The same things were measured in two ways. Each way mixes the same 11 hidden numbers, adds some noise and spreads widely along 7 directions of its own, which tell nothing about the thing.
In the rows, 128 means zero.
Some things both ways: the first way, then the second way.
[176  95 146  99 127  87 106  85 187 134  86 129  98 119 162 102  88 110
 123 148  95 114]
[129 143 124 112 117 118  81 166 108 155  98 145 145 102 121 106 126 115
  95 128 112 101 109 115 102]

[103 111 144 139 112 160 136 160 158 146  99 126 108 107 139 116 139 122
 130 136 136 120]
[142 209 135 161 143 140  98 158 106 120 148 155 160 114 129 140 129 158
 168 100 131 139 135 100 178]

[ 76 149 131 130 130 145 154 171  86 161 111 124 135 106 127 147 144 155
 114 147 180 136]
[113 139 131 145 121  99 119 118 176 103 115 131 128 132 135 121 139 135
 144 146 102 134 118 149 146]

[150  99 128 126 109  98 101 131 104  71 208 113 119 135 156 144 141 117
 156 128  90 160]
[141  84 113 148 154 132 126 193 121 126 138  90 118 130 107 110  89 112
 177 127 106 109 146 125 147]

[145 141 149 110 111 100 117 114  80  99 139 113 232 252  66 139  48 119
 165 125 107 150]
[140 104 117 117 146 123 121 125 141 133 116  89 136 138 132 130 116 118
 135 103 146 127 142 134 124]

[143 130 148  76 103 133 122 136 142 109 134 142 169 155  89 135 101 132
 133 112 130 108]
[124 163 103 143 115 134 128 173 124 118 117 131  94  81 133  91 136  88
 161  89  94  93 113 111 173]

[121 125 117 140 147  45 187  89 134 110 101 175 182 190 148 101  71 138
 143 151 125 170]
[152 150 106 126 105 156 173 120  92 119 152 167 168 127 124 173 104 115
 135 118  97 165 168 152 150]

[106 169 112 160 171 144 129 187 130 153 125 115 167 164  85 141 107 136
 179  80 149 141]
[149  89 112 124 139 143 118 116 135 167 123 134 108 148 120 123  92 182
 104  75 101 129 148  85  70]

[150 120 159 116 122 129 170 102 152 122  83 159 103 110 108  85 166 145
  90 145 146 112]
[135 159 144 166  95 168  91  90 118 141 128 179 141 137 120 157 157 162
 116 147 123 159 162 126 141]

[122 122 129 144 130  93 104 146  87 120 143  97 149 160 136 112 105 154
 155 114 120 164]
[131  88  95 162  99 168 146  91 109 130 132 134 113 141  92 124  94 140
 132 132  87 153 168 119 124]

[126 131 127 120 122 166 114 148  85 137 177  82 161 165 112 133 125 120
 136  85 129 120]
[130 178 146 139  98 153 130 127 113 115 165 181 115 113 134 116 122 110
 172  82 110 152 146  99 177]

[115 124 144 119 123 116 150  86  37 166 142  89 125 148 151 145  93 127
 141 165 143 148]
[122 171 115 120 145 146 120 110  80 175 138 151 185 128 133 124 118 148
 120 105 162 117 118 154 122]

[170  83 137 152 133 117  88 107 173 117  97 103  92 138 144  74 152 133
 116 125  93 141]
[117 108 142 154 134 141 109 142 110 147 157 143 136 146 132 117 130 112
 127 142 136 114 141 143 108]

[143 127 161  81 103 154 148 101 159 106 108 170 137 120  94 119 144 136
 103 133 148  88]
[136 129  89 133 132 143 159 126 124 130 107 103  84 116 117 132 124 149
 136 133 103 129 136 117 119]

[162 125 108 163 136  82 160 114 108  85 187 166 138 133 150 126 147 106
 147 118 109 143]
[140  97  98 118 108 159 143 128  70 141 161 118 118 153 121 101 119 110
 132  88  88 136 142 128 113]

[101 114 150 107 121  68 111  97  73 109 170 137 121 137 188 140  72  96
 170 149 118 141]
[134 120  93  94 131 123 125 111 114 165 116 103 120 134 102 112 138 136
 112 111 126 118  99 136 124]

[141 116 133 156 108  56 169 136 137  62 177 199 130 102 167  98 148 111
 150 119  87 130]
[154 105 107 136 195  80 167 148 169 113 143 152 147 141 162 149  91  87
 147  95  83 117 142 187 132]

[115 123 160 125 111 108 103 147 122  91 181 131 107 109 163 122 132 110
 155 111 108 122]
[124  91  98 109 162  98 132 120 164 152 116 101 118 132 125 113 122 119
 123  95 122  95 105 154 119]

[ 73 132 125 156 152 143 129 149 121 142 143 119 116 130 149 142 144 109
 159 125 125 139]
[157 112 126 103 178 117 113 157 122 154 156 123 128 162 151 132 129 149
 128  71 113 118 132 135  96]

[ 89 117 167 103 136 129  85 139 137 138  70 117  71  69 171  91 118 137
 113 144 180 108]
[134 148 113 146 111 131 158  99  91 130 135 160 115  98 101 111 114 116
 162 128 108 145 128 123 186]

[105 124 135 106 127 120  77 176 106  95 186 116 101  84 152 145 146 114
 148 109 111 124]
[136  68 114 127 128 128 122 126 134 144 131 105 114 136 115 119 117 150
 126  87 102 117 140 113 108]

[161  98 143 164 110 119 144  88 145  94 168 133 110 154 168 106 141 114
 124 128  94 152]
[103 154 148 117 142  98 122 122 154 158 140 145 178 123 145 133 147 127
 128 124 177 102  94 182 149]

[150 111 140 140 107 135 157  83 106 111 145 152 106 103 153 106 146 120
 105 140 128 113]
[150 135 123 141 115 143 135  84  78 164 143 163 159 138 141 126 134 196
 109  76 112 147 141 122 113]

[144 130 114 170 132 173 144 155 143 115 193 115 145 178 108 156 154 118
 136  93 107 166]
[124 132 129 132  92 136  95 180 117 122 152 112 114 106  95 103 156  77
 163 116 117 109 114 110 189]

[116 125 151  97 148 119 125 141 159 141 109 136  98 117 127 125 129 113
 146 126 144 121]
[110 147 107 107 118 164 111 125 132 151 121 105  99 132  65 152 132 110
 121 180 161 131 126 113 124]

[149 111 156 103 129 150  90 111 152 149  64 115  95 106 131  99 117 131
  95 141 171  99]
[114 116 159 141 103 103  91 106 170 145  96 118 121 140 106 117 128 202
 112 183 144 149 113  94  95]

[ 69 137 135  76 163  79  77 176 155 117  38 127 142  97 126 108  99 167
 149 147 177 121]
[132  93 119 151 123  93 138 205 183 123  99  85  99 111 158  85 112  90
 148 134 119  92 119 119 121]

[110 155 151 117 130 127 107 178  88 110 161 123 137 118 107 129 142 150
 148  91 166 124]
[ 78 133 122 144 118 115 155  53 210 143 105 142  86 125 119 117 140 121
 136 165 158 119 103 161 150]

[ 59 126  78 199 199  93 204 161 109 147  89 138 119 131 152 124 154 132
 171 164 176 201]
[139 119 141 123 148 116 121 139 160 128 138 156 110 133 118 150 115  86
 139 143 124 135 147 137 137]

[152 110 124 215 122 137 128 128 156 105 126 111 155 205 126 118 113 149
 151 129 104 197]
[125  73 110 150 188  94 147 120 147 142 116 102 152 128 125 126  83 170
 144 125 128 106 129 157 117]

[116 164 151 106 134 107  80 156 131  99 182 104 176 170 117 141 105 135
 150  81  78 123]
[130  93 114  94 148  99 187 102 184 123 115 132 134 136 145 170 101  85
 121 138 128 134 144 195 115]

[126  99 150 105  98 162 147 106 121 143 155 112  95 102 171 101 146 133
 106 113 150 105]
[111 129 104 120 110 117 141 122 177 129 107 136  88 108 100 116 108 139
 128 124  87 118 109 107 127]

Other things, the second way, with their names:
(191): [133 113 128 117 183 122 173  49  94 155 168 196 149 139 152 158 122 165
 128  74 104 132 143 195 122]
(355): [136  98 125 161 117 128 116 116 136 166 117 146 103 129 106 131 157 100
 104 183 147 120 132 141 131]
(304): [143 117  96 146 160  84 136 168 164  98 114  92 178 152  89 166  69 121
 139 198 110 153 141 146 128]
(233): [120 124 104  74 121 143 124 112 137 156 103  89  94 123 106 129 135 133
 111 113 142 120 113 117 102]
(268): [ 99 164 110 135 140 128  97 124 149 126 103 147 112  95 122 114 156  67
 137 131 121  91 108 168 171]
(33): [151 137 123 109 159 106  86 230 152 116 128  79 127 129 138 118 123 119
 156  91 106 103 120 100 126]
(236): [135 148 134 104  89 167  68 155  60 168 139 110 150 142 130 103 173 148
 101 102 135 124 119 111 101]
(251): [165  67  98 118 135 155 156 131  78 142 130 134 127 130 105 138  54 139
 122  97  75 146 183 106  82]
(14): [119 160 132 120  83 163 147  76 125 150 143 136 153 152 125 163 130 188
 101 132 169 173 148 105  87]
(210): [137 111 134 135 132  89 104 153 182 142 108 117 116 137 138 122 141 118
 111 143 137 114 116 122 106]
(119): [151  94 102 126 167 114 137 119 139 146 139 124 100 137 119 144 128 122
 113  93 113 117 139 123 106]
(108): [133 172 116 116 136 155 175  74  99 142 136 181 161 116 148 173 108 143
 121 103 139 150 158 157 123]
(297): [120 121 145 138 130 142 113 121 151 147 149 146 128 142 146 148 156 147
 120 104 136 116 142 143 114]
(238): [111 105 120 118 140  86 123 119 186 123 103 115 119 127 110 135 116 106
 112 161 126 120 116 138 106]
(186): [141 119 107 130 119 167 142 130  74 145 164 145 124 139 135 107 111 131
 145  64  84 131 151 129 129]
(87): [124 199 127 132  95 139 147 115  84 128 148 176 181 108 154 122 126 128
 136  90 131 142 126 133 152]
(144): [120 121 122 136 126 145  68 127 129 135 110 117 126 134 101 107 123 169
 137 108  93 122 130 113 129]
(200): [156 122 141 164  87 117 117 137 125 148 152 160 145 151 109 138 141 163
 111 153 110 158 135 100 125]
(339): [114 152 117 129 116 106 169 113 157 136  97 148 140 109 137 134 114 121
 122 171 136 129 114 164 132]
(43): [117 192 139 126 133 101 148 113 176 152 118 148 167 124 139 149 122 139
 139 154 197 136 104 154 161]
(56): [150 151 122 114 153 120 151 123 117 117 127 189 110 117 163 136 110  87
 130 109  81 138 151 152 118]
(242): [108 137 115 105  85 160 107 131  81 149 159  94 122 125  85 105 180 151
 143 109 122 116  92 125 163]
(244): [130 102 124 117 180 103 149 151 178 120 130 132 135 137 126 169  79 117
 139 146 116 123 149 157 105]
(187): [136 123  92 123 135 122 143 121 106 123 117 123 116 111 125 108 118  96
 133 103  92 121 127 138 137]
(107): [113 156 136 130 105 103 111  75 133 147 131 184 175 130 123 127 144 118
 104 136 136 139 107 165 146]
(288): [110 109 136 120 172  77 120  81 217 133 102 145 132 140 114 151  91 131
 121 154 143 131 125 152 114]
(10): [134 139 118 142 115 134 166 129  96 109 151  92  96 135 107  98 127  75
 193 177 152 162 130 132 191]
(417): [121 159 130 154 140 120 132 127 140 123 131 131 131 124 106 143 119 140
 150 168 149 144 133 117 147]
(394): [132 125 134 131 140 105 125 151 138 151 135 121 205 120 127 148 113 136
 140 116 170 114 125 158 155]
(338): [131  89 115 154  94 159 103 147  90 160 141 101 129 130  76 104 117 158
 135 124 126 122 136  85 131]
(384): [118 125 100  90 122 136 145 101  81 143 138 124 119 103 136  97 134 111
 124  54 112 107 111 133 122]
(220): [128 173 138 109 138  87 128 137 194 125  95 163 129  96 139 150 127  83
 132 148 147 122 112 145 154]
(53): [162  84 123 134 111 102 124 158 156 125  93 138 123 114 125 131 113 118
 128 136  73 130 147 138 135]

Some of these things the first way, each followed by its name:
[105 134 144  83 147 139 108 122 108 157 124 109  87  83 144 157 143 114
 115 155 140 105] | (236)
[128 184 148 127 132 152  79 216  87 145 197  85 152 141  84 173 111 119
 166  62 117 116] | (288)
[170 121 135 119  87 144 131  99  87 129 186 100 156 143 138 132 113 118
 114 111  88 101] | (87)
[119 185 148 114 164 197  62 182 152 182 121  45 139 146  78 150 113 154
 130  68 124 105] | (251)
[109 141 132  90 129 119 134 145  72 122 152 139 127  89 118 149 137 120
 138 135 143 107] | (210)
[144 109 105 196 145 122  91 136 213 116 109 102 180 215 137  86  93 123
 165  81  59 151] | (14)
[158  60 164 103  63 156 164  41 143 117 138 121 130 172 158  90 128  97
 104 151  98 108] | (33)
[131 103 142 162 118 146 140  86 166 140 111  79 160 216 144  90  96 131
 142 119  86 149] | (220)
[131 146 107 134 137 119 155 131  92 125 174 127 154 126 121 158 145 120
 147 124 100 123] | (56)
[ 99 132 152 110 133 184 137 122 124 167  84 106 119 127 119 119 130 130
  98 141 176 107] | (384)
[121 113 124 153 124  86 112 151 141  90 156 139 120 104 172 128 132 115
 159 135  88 140] | (187)
[ 70 150 148 175 165 200 183 134 132 179  71 136  64  86 132 111 196 152
  79 146 210 133] | (191)
[193 146 153 163 117 151 198 113 179  92 150 175 127 141 100 113 162 128
  99 112 134 128] | (394)
[185 129 149 113 122 150 146 112 131 114 132 151 116 134  90 118 134 127
 105 114 166 119] | (338)
[167 148 142 176  95 147 140 147 138 149 171 106 177 187 113 143  97 136
 136  91  69 137] | (304)
[116 171 160 149 146 151 128 160 179 140 109 123 144 143 113 113 117 141
 143  87 152 109] | (43)
